The groups are shells around one centre, one inside the other: the same stretched ball of 5 dimensions in 10 sizes.
Some rows, each with its group after it:
[ -1.4  -3.2   8.7 -12.0  30.6  22.8   5.2 -13.0  13.0  16.5  22.0] => j374
[ -2.8  25.4  17.9  -8.9  14.4   6.1  10.0  21.9 -11.3  -5.7  -7.0] => j903
[ 13.2   0.8  12.7 -21.0   0.7  19.7   9.5  28.6  17.5   6.2  13.3] => j161
[-37.6  21.4  14.6   1.3  33.5   1.0   0.3  -3.4 -17.1  -2.9 -14.4] => j223
[ -4.6 -19.8  11.7  -9.4  14.0  17.9  -7.8  -1.6  22.1  11.2  19.3] => j500
[-43.2  14.5  20.6  11.6   3.3  -0.6   3.5  20.7 -14.1  -3.4 -23.8] => j334
[ 32.2 -19.6  12.1 -21.1  -3.9  30.7   8.0  18.5  34.5  17.8  34.7] => j903
[-17.4  -8.4  20.1  13.7  17.4  10.8  -5.4 -13.4   0.3   9.2   7.4] => j334
[-19.0   7.3  11.8  -5.0  10.9  18.2  15.2  11.6   5.4  13.3   2.5] => j903
[  3.6 -27.4   6.0 -14.2  -6.6  39.9  18.5  11.7  42.8  35.0  33.7] => j47
[ 69.2  -1.8  17.9 -21.9 -20.9  41.0  34.4  38.0  29.5  22.9  42.0] => j68
[-28.8 -29.4  11.0   4.4  23.6  17.4 -14.0 -24.0  20.6  18.1  18.0] => j374
[ 43.0 -32.1  21.8  -3.5  -8.3  26.9  -4.2   5.4  30.9  15.4  40.4] => j47
[-5.9  2.4 24.5 12.2 -3.9 10.6  6.5 14.9 -3.1  5.0 -0.2] => j161
[ 54.4 -12.0  11.2 -23.6  -1.9  43.9  26.7  14.1  36.1  29.8  49.2] => j132
[-24.8 -10.3  11.9  -1.3  -3.1  21.1  10.7  16.2  18.1  18.4   5.3] => j903
[-29.6  21.3  21.3  12.9  30.3  -1.3  -1.5  -8.0 -24.3  -4.7 -13.6] => j903
[-43.6 -18.8  22.5  17.5 -18.9   3.8  -8.5  24.7   8.7   3.5 -13.9] => j374
[ 79.5  -8.9  12.8 -32.8   0.5  42.7  23.1  17.7  36.1  22.8  56.2] => j47
[ 34.5  18.5  21.2 -12.3  14.8  12.5   8.5  15.3  -4.8  -3.7  13.5] => j334
[-21.1 -39.7  15.0  -0.8 -15.6  14.7 -15.7  19.1  33.8  10.4  10.3] => j387
[ -6.7 -30.1  11.3  -9.1  -6.2  23.0  -3.3  14.3  34.3  17.1  19.9] => j334
[-18.3  -8.5   9.9  -6.4  -8.2  27.3  20.1  23.3  23.2  23.6   9.3] => j223
[-44.0 -43.7  13.5  11.5   2.3  14.5 -20.2  -9.4  28.7  17.4  10.1] => j387
[-35.2  -7.0   8.9  -5.4  27.9  10.8  -7.8  -8.7   8.9   8.0   2.8] => j68
[ 17.8   8.4  12.0 -18.9  20.8  20.4  10.5   7.4   8.7   8.0  18.8] => j500
[ -8.2  23.9  18.2   6.6  27.9  14.6  18.2  -8.3 -15.6  10.2   3.0] => j132
[-23.1  25.1  13.8  -2.1  18.3  13.1  20.3  11.5 -10.2   7.9  -7.5] => j500
[ -2.5 -16.3  23.6   5.5   4.2   3.1 -20.1   5.7   6.2  -5.1   5.8] => j132
[  6.0 -38.6  13.7  -1.8   0.3  28.9  -4.2  -5.8  36.3  24.7  34.4] => j500
[ -2.4  -8.6   6.9 -14.4  19.6  27.6  10.2  -3.4  21.8  21.6  23.6] => j47
[-32.2  37.6  18.9   1.3   8.1   0.8  18.4  31.5 -23.1  -6.2 -27.5] => j132
[ 23.6  -4.9   8.4 -28.3   2.6  28.7  14.7  24.5  28.0  14.8  26.0] => j387
[-22.0 -27.7  16.0   1.9   7.8   8.2 -20.8  -0.8  18.4   4.1   8.2] => j161
[ 21.3  25.0  12.6 -20.2  24.6  19.8  20.3  11.0  -1.6   6.0  14.0] => j223
[-41.6  38.9  17.7   4.6  19.3  -0.7  15.8  18.9 -27.4  -5.3 -28.7] => j223
[-17.7 -27.6  11.0  -1.5  13.0  21.0  -7.1  -9.9  25.3  19.0  20.2] => j161
[ 18.2 -17.8  20.7   7.2  -4.5  28.0  10.6   1.4  18.7  22.4  28.4] => j47
[-31.9  -9.6  22.5  12.7  17.4  -5.7 -25.9  -5.0  -5.7  -9.4  -8.8] => j132
[-22.2  16.4  19.8   3.5  29.8  -3.1  -8.8  -2.6 -18.0  -9.8 -10.9] => j334
[ 18.5  -7.7  24.9   2.2  13.4   5.6 -15.7  -1.3   1.2  -5.6  14.1] => j387
[ 35.9 -41.2  15.6  -4.2 -12.2  41.1   8.7   1.1  45.0  33.8  50.4] => j374
[  7.4 -42.7  16.6  -4.9 -14.8  21.5 -13.1  14.5  38.9  13.7  26.4] => j223
[-49.1   7.3  27.6  30.3  24.3 -11.7 -19.1 -14.4 -27.8 -10.7 -23.1] => j374
[ 70.2  31.9  17.5 -25.3  19.4  30.0  33.6  14.8  -0.7   9.5  33.5] => j68
[-41.8  -4.7  28.0  30.4   9.0  -5.4 -16.7  -6.3 -15.7  -4.6 -16.0] => j68
[ 15.5  -6.6  15.2  -3.8  20.5  24.5   6.7 -11.6  12.2  17.3  27.7] => j500
[ 10.5 -50.6  10.1 -15.9  -4.1  26.2 -17.4   5.0  49.7  17.6  36.8] => j68
[ 33.0 -20.6  23.4  -1.5 -15.8  22.5   2.0  19.9  22.7  10.9  26.9] => j387
[  4.7  -9.5  23.0   9.1  16.7   9.6 -10.6 -11.4   1.1   3.2  14.2] => j161

New rows, each followed by its group:
[-18.5 -19.2  22.6  17.4   3.2   9.8 -10.3  -4.6   6.7   8.3   6.3] => j161
[-31.5  14.6  21.0   6.2   2.0   0.0   2.5  25.0 -11.4  -5.7 -19.9] => j334
[ 22.3  17.7  12.6 -13.3  35.7  24.0  17.9 -11.5  -0.7  13.7  24.0] => j374
[ 23.4 -29.8  11.0 -13.6  -9.2  37.5  12.4  12.4  41.6  29.1  39.4] => j334
[ -2.5  38.4  16.3  -9.3   9.5  13.4  30.0  30.4 -14.2   2.6  -8.5] => j223
[-30.4  27.3  14.9  -4.4   1.7   8.7  21.5  34.9  -9.2   1.9 -19.4] => j387
[-69.9  -1.7  14.5  14.2   0.8   4.6   2.0  15.0  -0.5   8.0 -23.6] => j387
[ 41.8  22.2  13.0 -25.8  12.6  27.9  29.0  21.9   7.4  11.1  23.9] => j223
[ -3.7  22.4  16.6  -9.9  35.6   1.2  -3.9   0.0 -14.7 -10.0  -2.8] => j387
[ 38.7  -9.8  15.8 -12.6  21.5  25.7   2.1 -10.3  17.3  13.6  38.1] => j223
[-55.9  16.7  20.1  23.6  11.7   4.9  12.4   2.4 -19.0   8.5 -22.1] => j47
[-27.7 -25.0  10.5  -0.3 -21.0  28.8  15.2  26.0  33.5  28.2  10.3] => j47
[ 29.1  24.2  18.3 -17.6  -7.7  20.3  28.4  43.7   2.4   3.9   7.2] => j132
[-55.2  12.8  24.3  26.3   0.8  -1.7   4.4  13.2 -19.6   0.3 -27.9] => j47
[ -7.1  15.1  19.9   6.6  40.2   5.1  -3.6 -22.0 -17.4  -0.6   4.4] => j132
[-47.3  20.3  18.5  11.1  24.2  -2.8  -0.7   1.7 -21.3  -4.6 -22.6] => j903
[-25.5 -47.0  18.6  18.8   3.6  16.3 -21.5 -20.1  26.1  18.9  20.1] => j68
[-67.5  16.8  19.7  24.0  35.2  -7.6  -8.5 -17.8 -28.4  -3.8 -27.3] => j387
[  1.9 -40.2  15.5  -5.1   3.9  15.8 -23.0  -1.9  31.8   8.4  25.2] => j387
[-62.3   0.9  20.6  21.9  31.3 -10.3 -23.4 -18.2 -18.8  -8.1 -22.1] => j387
[ -1.6  13.0  22.5   9.8  18.1  10.6   7.3  -3.4 -11.7   4.7   4.0] => j334
[ 16.7 -60.5  10.9  -9.6 -22.3  39.9  -2.7  10.4  61.6  34.0  46.9] => j47
[  5.0  12.5  20.2  -1.6 -13.9  19.2  24.9  36.1   3.4  10.0   1.6] => j223
[ 43.3 -35.2   8.5 -29.7  -2.0  36.2   0.6  12.8  49.9  21.5  49.0] => j374
[ 23.2   1.6   6.9 -21.2   8.8  39.7  32.3  10.7  25.3  30.2  33.2] => j68
[ 23.7 -22.2  18.4 -10.1   0.1  17.2  -9.9  11.0  23.6   5.1  25.2] => j500
[ 30.3  -5.5  13.7 -25.6   1.8  19.9   2.9  26.3  22.4   3.6  22.3] => j387
[-64.8   5.9  14.8   5.4   5.6  -3.8  -6.1  22.4  -5.9  -5.1 -29.7] => j68
[  5.8   5.5  16.3  -3.5 -11.6  28.1  29.7  28.1  12.4  20.8  11.7] => j223
[-22.4  12.1  24.5  15.6  15.7  -0.1  -2.8   0.7 -17.6  -4.1 -10.7] => j903
[ 42.3  -8.0  16.3 -18.2  18.4  21.2  -2.5  -0.5  17.0   6.0  34.0] => j223
[  0.9  10.8  25.2  10.4  18.5   4.0  -2.6  -2.7 -14.4  -3.6   1.3] => j500
[ 31.0 -18.1  13.3  -6.4  16.8  36.1  11.9 -16.7  25.7  28.9  44.7] => j68
[-10.6  24.6  14.8  -8.6   4.4  14.5  23.6  29.9  -4.5   5.5  -6.8] => j500
[ -1.7  51.7  18.9 -11.4  21.7   1.3  21.0  28.7 -29.1 -12.6 -18.3] => j47
[  4.9 -42.3   6.4 -14.0 -15.9  41.3  11.7  15.0  53.7  36.4  38.3] => j47
[ -9.3 -23.0  17.8  -3.9  -3.0   7.8 -17.2  16.5  19.1  -0.5   6.6] => j132
[-37.1  23.6  15.0  -2.6  17.8   0.8   5.5  18.2 -14.0  -5.3 -20.6] => j223
[ 45.6  19.8  21.4 -13.9  12.0  18.0  15.7  16.7  -2.6   0.8  19.6] => j500
[  1.9 -27.5  19.1  10.6 -17.7  30.6  12.3   9.6  27.5  28.4  24.3] => j68
[ 75.2   1.0  12.2 -34.7  -2.4  42.2  30.7  27.0  31.7  21.6  49.2] => j47
[28.1  4.2 25.1 -2.6 17.8  5.7 -9.6  1.8 -5.0 -8.4 13.7] => j387
[-14.1  42.2  18.3   3.1  19.7  12.0  30.9  12.9 -24.3   5.8 -11.4] => j387
[-17.5   9.5  12.1  -1.8  21.0  18.5  14.6  -1.2   0.8  14.7   5.7] => j500
[ 36.5  -9.5  12.2 -17.7 -10.1  39.8  28.5  22.7  32.1  28.3  36.6] => j161
[-60.6 -27.1  10.7   8.8   7.5  10.0 -13.4  -2.4  18.3  13.7  -4.1] => j47
[-38.8 -14.2  22.6  16.5  17.3  -6.3 -28.7  -8.9  -4.8  -8.1  -9.6] => j387
[-12.9  23.3  27.5   9.4  12.1  -8.4  -6.0  16.8 -25.5 -17.8 -19.4] => j387
[-53.3   5.6  11.6   3.0  24.0   4.1  -2.7  -0.8  -4.4   3.7 -14.1] => j387
[ 41.3  29.7  19.9 -12.8   1.1  25.7  36.2  29.5  -3.0  10.0  16.1] => j387
[  0.3 -13.1  12.1 -14.6   5.4  17.2  -2.7  14.6  21.6   7.6  14.7] => j500
[ 33.7   1.1  20.4  -3.6  28.0  17.6  -0.2 -15.7   1.5   6.5  28.8] => j387
